The rows of a group lie close to one hidden flat surface of 10 dimensions, which may be shifted away from zero. Surfaces can cross.
(in the rows, 128 means zero)
Known rows, each followed by its group:
[ 73 193 123 188 112 168  87 149 147  93  84 149 170 132 161 139 134 150] | j_142
[113 175 116 150 151 127  87 101 172 162 184 148 120 111 112 146 129 128] | j_872
[170  89 147  80 105 134 111 122 132 135 179 103 224 115 136 116  66 135] | j_77
[210  76 160 144  87 154 103 151 169 164 139 146 139 129 155 117 111  70] | j_872
[127 153 143 174 138 121  96  86 113 165 176 143 127 110  96 136 155 143] | j_872
[117 183 123  93 187 140  88  84 148 126 154 130 141 132 135 125 127 159] | j_77
[116 130 188 115  91 184 108 198 147 130 107 137 101 121  97 163 106  99] | j_872
[132 146  73 141 108 105  66 119 157 130 113 159 130  90 148 111 124 106] | j_142
[147 163 112 122 162 157  78 187 148 112  66  98 174 111 140 155 116 139] | j_872
[219 108 141 141 146 143  98 160 165 133  92 127 142 116 140 130 120 123] | j_872
[ 58 151 184 144 128 127 120  75 110 154 158 165  94 117 137 114 169 158] | j_77
[ 94 155 138 144 131 119 140 167 104 158 112 115 116 111 147 160 125 133] | j_2
[107 107 228 141 118 126 112 144 122 180 183 138 131 106 169 139 153 174] | j_77
[103 101 161 150  93 127 122 135  72 162 130 124 127 118 145 121 169 115] | j_872
[183  82 141 127 146 179 114 126 105 103 122  99 155 148  94 154 119 176] | j_2
[119 147  89 172 147 108 128  96 117 112 108 136 127 117 104 113 174 132] | j_142
[131  98 147 159  85 111 138 131 103 144 149 130 166 121 147 102 153 105] | j_2
[102 135 143 167  77 132 102  91  94 162 165 146 162 102 112 119 125 113] | j_872
[145 142 136 120 134 163 109 155 114 109 114  81 244 130 109 110 138  91] | j_77
[135 176 178 188 146 163 123  64 114 141 175 143 161 156  82 107 183 107] | j_77
[144 144 177 153 115 169 110  89 110 140 179 130 194 150 108 109 139 112] | j_77
[109 124 145 146  98 149 126 132 146 143 154 145  99 127  89 139 140  93] | j_872
[134 105 125 142 111 147 161  99 127 133 148 111 170 143  86  89 167  31] | j_77
[151 160 137 144 118 145 126 138 142 110  93 151 122 145 135 123 109 101] | j_2
[134  74 173 119 105 109  89 100 109 174 163 147 126  96 179 101 149 161] | j_77
[102 178  95 232 168 153 120 136 140 110  80 124 154 140 151 154 184 159] | j_142
[181 185 145 147 163  94 121 118 180 146 125 188  49 125 167 149  83 186] | j_2
[177  92 133 144 149 133 110 116 118  82  75 124 166 117 103 105 160 182] | j_2
[139 135  80 173 104 146 124 124 186 114 118 143 161 133 149 122 101  92] | j_142
[ 69 171 198  86 141 149 102 161 139 172 192 106 164 125 177 153 111 143] | j_77
[141 158 171 132 100 124 116 114 142 149 171 184  78 148 179 142  71 161] | j_2
[161 126 149 112 152 140 129 103 147 130 158 141  96 147 135 150  90 178] | j_872
[ 97 204  64 183 116 125  84  54 147 134 164 175 126 124 134 137  91 141] | j_142
[ 90 141 157  84 144 149  98 156 130 104 141 128 104 151 129 144 144 159] | j_142
[ 92 101 126 162  99 124 145 161 133 146  91 115 156 108 187 110 164  86] | j_142
[162 108 107 119 149 118 191  97 133 120 119 112 120 171 147  94 141  85] | j_872
[147 125  90 135 160 116 151 125 111 101  68 102 160 129 128 109 149 125] | j_872
[ 83 166  53 126 136 143 104 106 108 149 175 115 102 160 126 160 133  97] | j_142
[212 145 156 172 140 117 130  90 139 176 122 170  76 109 126 147  76 149] | j_2
[ 64 163 168 107 140 131 100  91 120 151 167 146 108 122 158 127 140 163] | j_77
[ 99 104 129 137 139 109 138 154  95  85 143 111 146 158 138 119 198 186] | j_2
[109  95 147 151  91 173 178 122 143 119 147 124 154 167 143 127 109 111] | j_142
[143  91 144 134 109 124 138  99 121 124 192 136 160 146 125 120 121 169] | j_2
[109  71 150 167  87 159 173 151 107  98  92 113 163 148 133 118 160 120] | j_142
[171 105 158 162 131 111 118 112 106 167 112 138 126  86 134 132 124 165] | j_2
[164 154 120 143 123 142 139 142 155 111  92 141 119 135 120 142  80 116] | j_2
[104 110 154 105  96 160 118 145  98  75 134 135 125 171 143 147 103 199] | j_2
[143 104 190 133 102 139 149 149 160 154 177 124 190 114 125 119 105 116] | j_77
[ 63 177  98 178 158 152 153 107 115 149 149 108 128 165 144 156 168 116] | j_142
[ 48 121 159  96  59 111 114 112  66 139 146 144 122 108 131  97 140 107] | j_142
[180 120  91 148 174 105 132 138 168 122  77 117 141 110 139 105 161 106] | j_872
[136 100 180 146 123 163  74 159 114 143 131 125 139 133 167 137 176 152] | j_77

New rows. What belongs after each?
[122 140 123 142 129 148  71  81 130 132 107 153 116 131 155  89 184 100] | j_77
[165 123  96  86 153 159 103 113 149  94 129 102 176 148 108 120 104 131] | j_77
[176 101 165 144  91 140 124  77  90  52  90 185 105 156 106  99 107 204] | j_2
[131 165 123 133 115 153 148 138 139 116  93 135 136 128 103 143  62 101] | j_2
[ 70 179 170 144 146 136 120 158 126 116  87 117 185 100 123 119 168 137] | j_77
[137 134 128 134 102 134 128 159 162 138 147 126 169 133 160 119 110  80] | j_2
[ 80  91 164 117  80 162 136 151 105 124 145 125 131 152 157 137 126 136] | j_142
[114 112  72 181  87 155 142 106 108  83 110 133 150 152 100 134 121 128] | j_142
[153 114 113  99 173 142 137 130 177 110 146 107 139 143 102 136 121 141] | j_77
[131 111 148 157 117  97 126 137 109 124 146 138 137 137 163 103 183 151] | j_2
[115 104 183 116 124 151 134 158 116 161 180  97 169 135 135 137 146 116] | j_77
[ 76 177 163 135 149 151 142 132 139  92 112 126 163 122  91 131 131 157] | j_77
[135 115 149 118 147 117  95 144 144 103 106 142 110 115 135 121 160 181] | j_142
[156  85  61 219 102  93 159  77 139 146 109 144 140  99 151 106 139 118] | j_142
[115 157 132 146 139 159 172 107  85 172 169  93 131 142  71 182  89 108] | j_2
[171 190 122 139 133 159 125 157 179 131 115 145 108 165 144 149  85  70] | j_2
[ 97 196 162 112 151 151  87 157 124 126  63 132 123 119 169 133 134 133] | j_2
[143 178 141 178 124 107 171  72 105 127 151 172  87 162  98 112 138 121] | j_2
[ 69 197 121  79 147 137  63  99  80 129 110 100 211 108 161  96 138 120] | j_77
[ 78 174  98 147  90  96  97  61 133 141 150 184 125  89 140 107  92 135] | j_142
[ 52 145 100 141 116  73 186  78 121 150 109 136 138  78 131  76 151  71] | j_142
[127 113 219 204  65 159 110 118 128 148 138 174 158 118 138  96 168 105] | j_77
[140 151  65 189 134 113  75  93 120 135 125 152 119 115 129 131 159 145] | j_142
[112  89 150  90  88 127  70 110  89 159 145 131 163 101 192  97 124 131] | j_77
[196 112 111 159 142 125 160 103 141  68 130 152 115 171  84 124 121 177] | j_2
[ 51 115 131 172 129 123 181 134 119 134  98 117 131 125 184 138 148 167] | j_142
[131 145 139 132 123 142 122 139 159 104  97 122 214 103 117  99 126 103] | j_77
[179 104 144 119 123 125 142 136 154 121  80 138 132 120 157 109  99 123] | j_872
[144 162 162 121 173 119 108  78 127  90 134 171  86 152 132 126 130 245] | j_2
[102 176 169 132 162 111  67 104  94 149 117 125 186  81 164 102 168 173] | j_77
[220  88 147 133 130 132 118 131 136 130  92 129 148 123 157 113 106 140] | j_872
[123 166 206 164 114 171 113 138 187 150 169 155 175 130 137 129 123 110] | j_77
[161 141  93 183 144 125 178 159 100 105  37 106 118 122  67 143 137 101] | j_2
[110 114 161 140 108 150 119 151 112 113 106 143  99 112  78 155 129 161] | j_872
[ 99 112  84 113 100 101  96 160 140 111  77 133 130  86 154 115 129 118] | j_142
[144 131 173 156 155 157 147 147 181 164 186 118 130 154 118 139 176  77] | j_77
[121  97 146  93 103  89 110 101 124 145 158 155 104  93 131  92 134 123] | j_142
[ 89 150 135  58 135 149  83 116  98 148 176  94 185 137 165 124 108 120] | j_77
[119  33 166 122  64 138 116 145  91 121 119 132 126 117 147 120 139 161] | j_77
[181 150 105 182 145 124 164 146 134 126 123 128 106 161 100 139 144  88] | j_2
[115 157  85 184  90 133  51 125 137 155 136 157 141 111 191 137 130 118] | j_142
[162 149 151 175 108  99 156  86 102 101 122 190  63 157 123 112 129 165] | j_2
[ 73 139 106  75 113 150 106 128 116 150 197 120  93 162 151 161 106 110] | j_142
[159 141 157 176  59 116 150 129 112 124 146 193  61 181 163 120 109 114] | j_2
[125 105 199 157 121 161  74 161 107 163 140 125 137 135 173 133 199 135] | j_77
[154  71 157 133  94 121  99 142 106 151 120 113 199  94 161  87 158 101] | j_77
[ 63 137 114  58  85  86 101  84 108 149 178 154  90  94 124 106  94 111] | j_142
[ 29 139 113 126 144 129 183 138  92 106  95  95 123 136 119 138 168 132] | j_142
[199 102 132 166  82 161 157 137  97 122  85 141  91 142  90 166  58 125] | j_2
[120 146 134 186 150 124 135  95 132 176 165 129 126 138 157 121 189 113] | j_142
[ 81 129 200 111  69 177  81 142  99 157 174 129 184 134 178 127 110 116] | j_77
[ 91 112 176 143  96 132 159 112 137 117 136 147 146 109 107 109 127 138] | j_77
[177 135 140 105 175 116 114 136 181 134 106 140 108 116 176 132  95 168] | j_872
[ 50 127 168 113 131 125 152 114 100 152 162 121 110 123 128 131 161 136] | j_77
[123 174 149 192 101 165  94  83 116 122 165 161 158 154 108 112 157 113] | j_142
[144 177 159 179 140  98 155  88  80 126 120 184  25 158 119 139 137 182] | j_2
[130 107 196 152 114 141 185 162 178 124 159 126 174 119  85 137 114 133] | j_77
[102 119 151 192 108 125 168  75 111 152 152 142 146 132 133 104 160 116] | j_142
[126  95 162 135  74 150 120 131 159 114 119 152 170 110 133 104 104 113] | j_77
[ 85 140 152 128 169 102 126  89 101 139 155 116 157  98 124 123 159 203] | j_2
